The same things were measured in two ways. Each way mixes the same 9 hidden numbers, adds some noise and spreads widely along 6 directions of its own, which tell nothing about the thing.
Some things both ways: the first way, then the second way.
[-11  -2  11 -11 -11 -12   1   4 -25 -55   7 -35 -40   3 -25 -37]
[-20  17  30  -4 -17  24  22  22  -2 -40  -7 -38   7 -10   1  36 -16  19
   8  19  -6   6  25]

[-58 -27  -9  43   1  -1  37 -34   1  -7  28  25  28  15 -28 -16]
[ 39  -6 -30  29  69   9  12  10  50   6 -21 -36  -3 -34  -6  36 -20  20
  26 -18  -5  -9 -17]

[  5  -3 -11  -1   7  18  -5  31  11   8   6  17   0  27  14  23]
[ 25  38   5 -21   6 -28  29   7  13 -16  10 -50 -37 -29 -10  26  28 -41
   3 -39   9  -5  16]

[  7 -10 -11  -5  -5 -26  30 -28 -56 -15  28 -35 -41  22   6 -81]
[ 17  15   8  37  -2 -25  -5  -5  -4  12  -9   3  17  -3 -41 -16   4  -8
 -29 -20  15  -1  19]

[ 15 -51 -11 -28 -20  14 -58  39  57  -7  33  30  21  17  43  59]
[ -8 -11   3 -13 -21 -55   7 -15 -18 -14  31  20  31  -7 -32  -7   1 -31
   4 -24  32  -4 -13]

[-18  15  26  -3  21 -11   0 -71  -4  21 -47  -1   7   3  24  -4]
[ -9  35 -28  20 -57  30 -22  14 -14 -11  40 -47  19   2  -8   9   0   1
 -17 -25  20 -28 -14]

[-21   9  30  -6  -4  -3   5 -10  -8 -32 -30 -11   9   4 -16 -28]
[ 36   9 -23  41  48  31   4  10  41 -15 -33 -38  -1 -29  12  36 -10  22
  21  -7  -1  -6   2]

[-21 -55 -17  37   3  -7   0  61  29 -21  10  94  44  36 -36 -16]
[ -5  29   4  -6  26  13  17  14  28 -12  11 -29 -29 -10  -9  16 -17   3
  -5 -14 -10  -1  44]

[-12  11  -4 -12 -17  34 -20  43  13 -47  10   7  -7   2 -13  39]
[-36   9  -6  -6 -53 -17  -1  -9 -14 -12  16 -25  27  10 -32  20   4  -8
 -21   5  13   6  11]

[ -5   7  11  -3 -13  11  57  -1 -29 -19  35 -22 -70   7 -19 -67]
[ 15  40   6  27  46  18   4  24  13 -13 -11 -39   8 -19 -18  30 -11  16
   2 -20  -6 -20   8]

[-22  11  24  16  17 -22 -41   4  13  -1 -13   4  13 -15  -6  45]
[ 17  22  47  49 -23  57  13  18  -3   4 -25 -26  17  10 -15  18 -21  15
  -9   8  24  -3  -7]

[ 14 -21   8 -26 -18  10 -20  20   4 -30  -2  21  -5   6  12   1]
[-15  17  17  23 -22  -3  -2  -7  -8   1 -11  30  16  11 -36 -36   5   0
 -39  -7  13   5  39]

[ 16  -4  17 -40  -1   7 -84  26  27 -43 -18   2 -38 -10   1  35]
[-32 -22  -7 -19 -34   1  30 -18 -22 -53   2  50  21  -3   9  -5  25  12
  -6   3  13   3  38]

[-14  14   4   3 -34  43  49  21  -1   8  25  20 -30  21   4  25]
[ 30  22  24  29  58  10  34   8  18  12 -29 -17 -46 -39   1  20  11   1
  -7 -34  -9 -35 -19]

[-45   9   0  -6  11  35   6 -74   1 -25   7 -41 -10 -17 -29 -26]
[-48 -39   2 -13 -33 -14  14 -21  -8 -20  50  -6  -3 -15 -18  14 -13 -27
  -6 -15  -9 -10 -32]

[ -8  38   0  56  52   6 -19 -54 -11  -5 -11  18 -39 -30 -60 -16]
[ 19  10  28  21 -16  16  11  23 -15  12  20 -30   8  -9   0  10 -14   4
  -3 -14  14 -27 -33]

[ 11  47 -22 -15  41 -18 -36 -66 -25  -6 -20 -72 -42 -26  11 -14]
[ 17 -11  -1 -32  26  11  13   4   6 -27  35 -18   1 -15  30   9   3   1
  21  14 -31   5  19]

[-15 -41 -11   7  13   9  23   0   2   7   6  32   2  31   6  -1]
[-16  11 -31  -7   1  11  15  -6   5 -21  -1  27  12  12  -9  -3  11  25
 -12 -14  17   3  56]

[ -7   4 -40  44  41 -20 -17  62   0   2  32  53   6  15  -7  65]
[ 40  -4  37  35 -28 -11   6 -19 -11  29  12 -18 -25  -4  -5  -5  20 -41
 -25 -15  11 -11 -16]

[-14   1  15   3   9  18  -7 -28  45  26 -26  16  17  -4  -9  -7]
[  8 -21 -17  36   5 -20  10 -21  -8   6  12  37   9  19 -28 -15   7   3
 -28 -26  25  -3  39]

[-23 -19  33 -13 -21   7  27 -64  18  11 -10  -3  25 -11  15 -23]
[ -5  30   2  20  13  36 -22  19   5   4   7 -37  37   4 -26  19 -26   6
   1  -4   3 -13 -23]

[-32   6 -17   4  21   0  -6 -42  -4  14 -15 -34 -10  17 -13 -41]
[-20  10 -19   0 -41 -51  10 -25 -10 -15  11 -26  14  12 -38  33  32 -30
 -22 -24  28   4  25]

[  0 -50  -5  -9  -1 -33 -38 -33   5 -12  -3  56  10  15  17 -10]
[-28  28  25  19 -73   6 -17 -10 -30  -4  17  19   6   1 -35 -64  20 -29
 -55 -25   6  -9  17]

[ 16   5  28  -3  -7  -3 -31 -10  -6 -25  -2   7  -1 -11  -9 -17]
[ 32  20  29  45 -20 -14 -14  -5  -4  30 -14 -26  24  -6 -35  -1   0 -34
 -12 -26  32 -16 -47]

[ -2 -35  40 -17 -21  43  39  11  13   2  20   3   0  28  33  21]
[  1  -6   9  40 -39 -19  27  -8 -13   2   0  30   4   1 -41 -17  -3  -7
 -21 -50  55 -18   0]

[ 12  39  18  -1  -7 -42 -76  23 -43 -40 -34   0 -14   1 -18 -36]
[ 20  49  -3  15  13  25   2   5  25   0 -46 -50   9 -10  -3  46  21   1
   2  -1   9   1   3]

[  2  35 -31  13  25   3 -37  28   2  -4 -18  26  14  10 -39 -67]
[ 26  34 -39 -15  91 -16  -8 -17  48   7  17 -45 -21  -8 -13  38   8 -20
  11 -19 -26   4  34]

Other things, the second way, with their names:
<209>: [  9  24  11  29 -34 -24   2   7 -15   5  14 -32  36  38 -56  21   3 -12
 -24 -11  37  20  50]
<375>: [ 15   5   8  -7  50  -7  42 -14  32  -5 -11 -31 -74 -48  22  44  17 -13
   2 -26 -24 -28 -26]
<458>: [-34 -14  22 -35  -8   0   9 -28 -27 -16  51  -4   4  -1  -2  15  18 -39
  -3   5 -23 -14 -24]
<93>: [-29 -31   6  -1 -47 -16  25 -43 -20 -16  25  30 -26  -3  -5 -21  36 -30
 -38 -16  -1  -3  15]
<386>: [ 23  37  31  -2 -11   0   3  18 -12 -23 -11 -34  36   6  -6  28   1  -2
  11  17  27   7  20]
<491>: [-50 -20  -4 -28 -44 -26   2 -31 -36 -22  59  10  30  22 -19  23   8 -20
 -11   2  13  -7  -5]
<85>: [ -4  -8  14 -19 -42 -41  19  -7 -21 -12  34 -31  16 -11 -20  28  18 -38
   2 -16  22  -4 -22]
<192>: [  4  30 -55 -22  24  -8  -9  -9  18  -7   5 -45  14 -17  -8  39  36  -7
   3 -24  -1  -9  -7]
<187>: [  6   9  27  42 -28   6 -18 -43 -30  16  -5   7  -8  10 -18 -35  56 -43
 -62  -6 -19  -2  16]
<264>: [ 10  28  10 -34  47  12  11  -6   6  -2  -7 -13   1  -7  10  30  25  -7
  10   6 -15  -4   0]
<224>: [ 10  29  73  20   8  24  20  25 -22  -1 -10  36  12  23 -28 -36 -19  10
 -23   9   9   8  62]
<310>: [  6 -25   8   3  53  -6  20 -24  43  -5   2  -6 -41 -20   4   8 -22  -8
   9  11 -33  13  29]
<496>: [ -9 -34  19  18 -76   2  30  -7 -33 -41  43 -12  -3  -3  12  16  12 -15
 -13  -4  14 -14  11]
<270>: [-52 -33 -15 -25  36  17  46 -32   2 -34  23  36 -52 -22  27  37   7  29
  -6 -11 -21 -40  -5]
<174>: [  4  22   8  47  16  45 -29  -2  14   1  -2 -26  -3  -3  29  19 -31  28
  -8  34  -7 -23   5]
<159>: [-31 -17 -37  -1 -26  13  20  -5 -14 -46   7 -14  22  14   2  31  26  41
 -20  14 -17  11  53]
<33>: [ -1  16  24 -12 -28 -31  -3 -17 -15  -2   6 -26  12 -18 -11  15  26 -48
  -4  -7  11  -9 -36]
<219>: [ 13   7 -17  50   2  14 -10   7   3   0  -1 -30  53  22 -35  31 -16  19
  -8  -3  17   6  17]
<512>: [ -5  -3 -44 -12  18 -26  10 -19  18 -17  -8  -2  15 -33   0  27  19   1
  14 -23   8 -15 -29]
<235>: [-14   2  50  -3   4  51  28  27   2 -22  14  16 -28  -9  19 -17 -43  28
   3  15 -16 -10  33]
<98>: [-13  -5  15   0  21  13  46   7   4 -31   3  11 -45 -16   4   6   0  27
 -14  -5 -26 -10  47]
<275>: [-20  10  52  21 -53  18  26  14 -18  -1  10   2   5  28 -39  -3 -27   4
 -28  -4  25   4  30]
<267>: [-34  -8  -6 -15 -52   5   7   0 -28 -12  54   6   2  19  -3  -8   1  13
 -28   0   4 -10  26]
<88>: [ 21   5  43 -29 -18  -7  51  22  -8 -47  20 -36 -20 -22  19  29  11 -25
  22  -2   2  11  36]
<99>: [ 18  20  20  50 -22 -10 -19 -18  -7  15 -25  -1  32 -10  -5   9  -5  -9
  -3  -1  49 -27 -52]
<179>: [  9  -1 -51  16  21  25  19  -2   5   1 -15  26  27  31 -25  -6  32  43
 -29 -20   0  19  66]
<155>: [  4 -36  -6  54  -6 -22  -4 -44  -4  -1 -18  45  13  -4  -9 -14   6   2
 -22  -1  22 -13  -6]
<413>: [-29   1  24 -31 -27 -13  23  -5 -17 -10  10  12   0   7 -19  -5  14 -10
 -22  -7  -2   3  16]
<403>: [  9  25 -13 -44  47 -31  16  14  26 -22   1 -47  10 -20   7  68  -7  10
  37  10   0  -6  -7]
<416>: [-38  -6  -7 -16 -34 -40  -1 -20 -39 -17  24  38  63  22 -33  -4  16   5
 -19   1  26  -1  13]
<324>: [  1  -1  12  28  -1  12  -1  -4   2   1   1   6  23  15 -14   6 -27  19
  -6   7  23  -3  12]
<259>: [-23   0 -26  10 -67  -2  -8  -8 -33 -26  41 -33  29  -5 -10  25  29 -17
 -18 -26  20 -26 -27]
<14>: [  9  31  27  -4 -10 -19  14  -5   3 -26   7 -55  -9 -25 -17  37  13 -58
  12 -15   7   2   2]
<161>: [ 33  70  24  15  40   9  11  43  20  -3 -17 -50 -18 -23   2  32 -19  12
  12 -13  18 -24  14]
<124>: [  6 -33  10  26  -9 -19  11 -21 -12   9  -1  15  16 -24  16  23  -1  11
   3  -2  28 -42 -82]
<511>: [ 15  18   3  32  15 -10   5  -6  21  13 -44 -19  27   7 -40  33  -6   4
  -8  -3  24  14  13]
<246>: [ -1  25 -10   5   7  22  -1  23   7   5  11 -20  19  11 -14  10 -14  32
  -6  -6   9  -9  14]
<196>: [  1  12  13 -49  61  -8  19   3  -2 -31  23 -32 -10 -32  23  43  14 -13
  28   6 -32 -15 -14]
<13>: [-29  23  14  13 -48 -17 -23 -22 -16 -14   7 -10  31   3 -35   2  -6 -32
 -13   2  26  -2   0]
<539>: [  5 -42  43   8 -17 -15  30 -24  -3  11 -22  39   5   1  -7 -15   6  -4
 -19  20   0  18  -6]
<257>: [-52  -4 -30  -6 -65  18  -3 -27 -20  -8  10   0  50  38 -25  32  21  15
 -31  11  26   5   3]
<214>: [ 28  32  27  29  -8  17   8  20 -14  20  -6 -35   1  25 -36 -18  33  -1
 -51  -4 -28  19  60]
<352>: [-10   2 -18  -2  22  36   0  13   0 -34   8  16  31   7   3 -15  -9  40
  -1  16 -21  12  65]
<438>: [-25  -9  49 -17 -51  -3  31   5 -34 -13  40  -8  -4  -2 -25  -7   7 -30
 -20 -10 -13   2  -2]

Some of these things the first way, each followed by its name:
[ 34  22   4  -2  -2  32  -2  57 -18 -30  -9  13 -33  26 -12 -16]
<161>
[ 23  -9 -22 -12 -23 -18 -18  56  -4  10  37  23 -15  18  28  26]
<264>
[-13 -80 -17  19   2 -46 -13  -6  49  23   2  46  30   7  10  13]
<386>
[-27  12  14  11  41 -24 -12 -35  12  -1 -30 -28 -25 -12 -14   1]
<496>
[-11  -7  28  -5   4   3  12 -28  -4   2  -8 -24   9   5   5 -11]
<275>
[-34 -22  16 -25 -15 -11 -38 -79  47  21 -69  16  56   7  23 -10]
<93>
[ 16  -9 -10 -25 -28  -7  -1  -6  10  -1  15 -11 -38  -5  17 -37]
<196>
[ 16  32   9   0   7 -15 -79  -5  -4 -36   9 -18 -44 -34 -19   3]
<438>
[  0   4   0   2 -17 -15 -28  -2 -12  -7   2   5 -18  19  12   9]
<124>
[-11 -17   5 -38 -10  15 -11 -18  31   3 -18 -30  11   3  20  -6]
<14>
[ 14   4  -4 -40 -43  48  50  21 -19 -19  21 -51 -28  22  24 -18]
<403>
[ -7   1 -16   5  -4  20 -57  -9  28  -3   1  28   3  -7  -6  42]
<413>
[-20 -33  41  -2 -40 -35 -18   7  19  -4 -21  38  43   2  -2 -17]
<257>
[  8   5  29 -62 -61   4  23  23   0   1 -15 -25  -9  37  64  -3]
<98>
[-31 -16  -6   0 -20 -15 -65  15  41   5 -13  31  57  12   1  32]
<511>
[-23 -53 -16 -34  -6  12  -4 -21  23 -10  -6  -3  26  21  24   9]
<13>
[  8 -18   1   0  21 -19   3 -16   5  -9   3 -41 -26  -7  -2 -11]
<88>
[ -5  33 -29  -5  31  49   0  50 -12 -25  32 -23 -29   8  -8  67]
<324>
[-41   4  11  10  12 -21  15 -39  13  23  -2 -25   9  -9   2  -9]
<219>
[-24  -6  -9   1  14 -22  -4   5  14 -10 -63  45  41  18 -12 -16]
<174>
[ 24   9   5 -28  16 -10 -37  14 -19 -30 -12 -18 -18  13  25   0]
<235>
[ -3  28  -5  -8 -29  12   8  55 -29 -19   5   9 -17  45   3  -8]
<375>
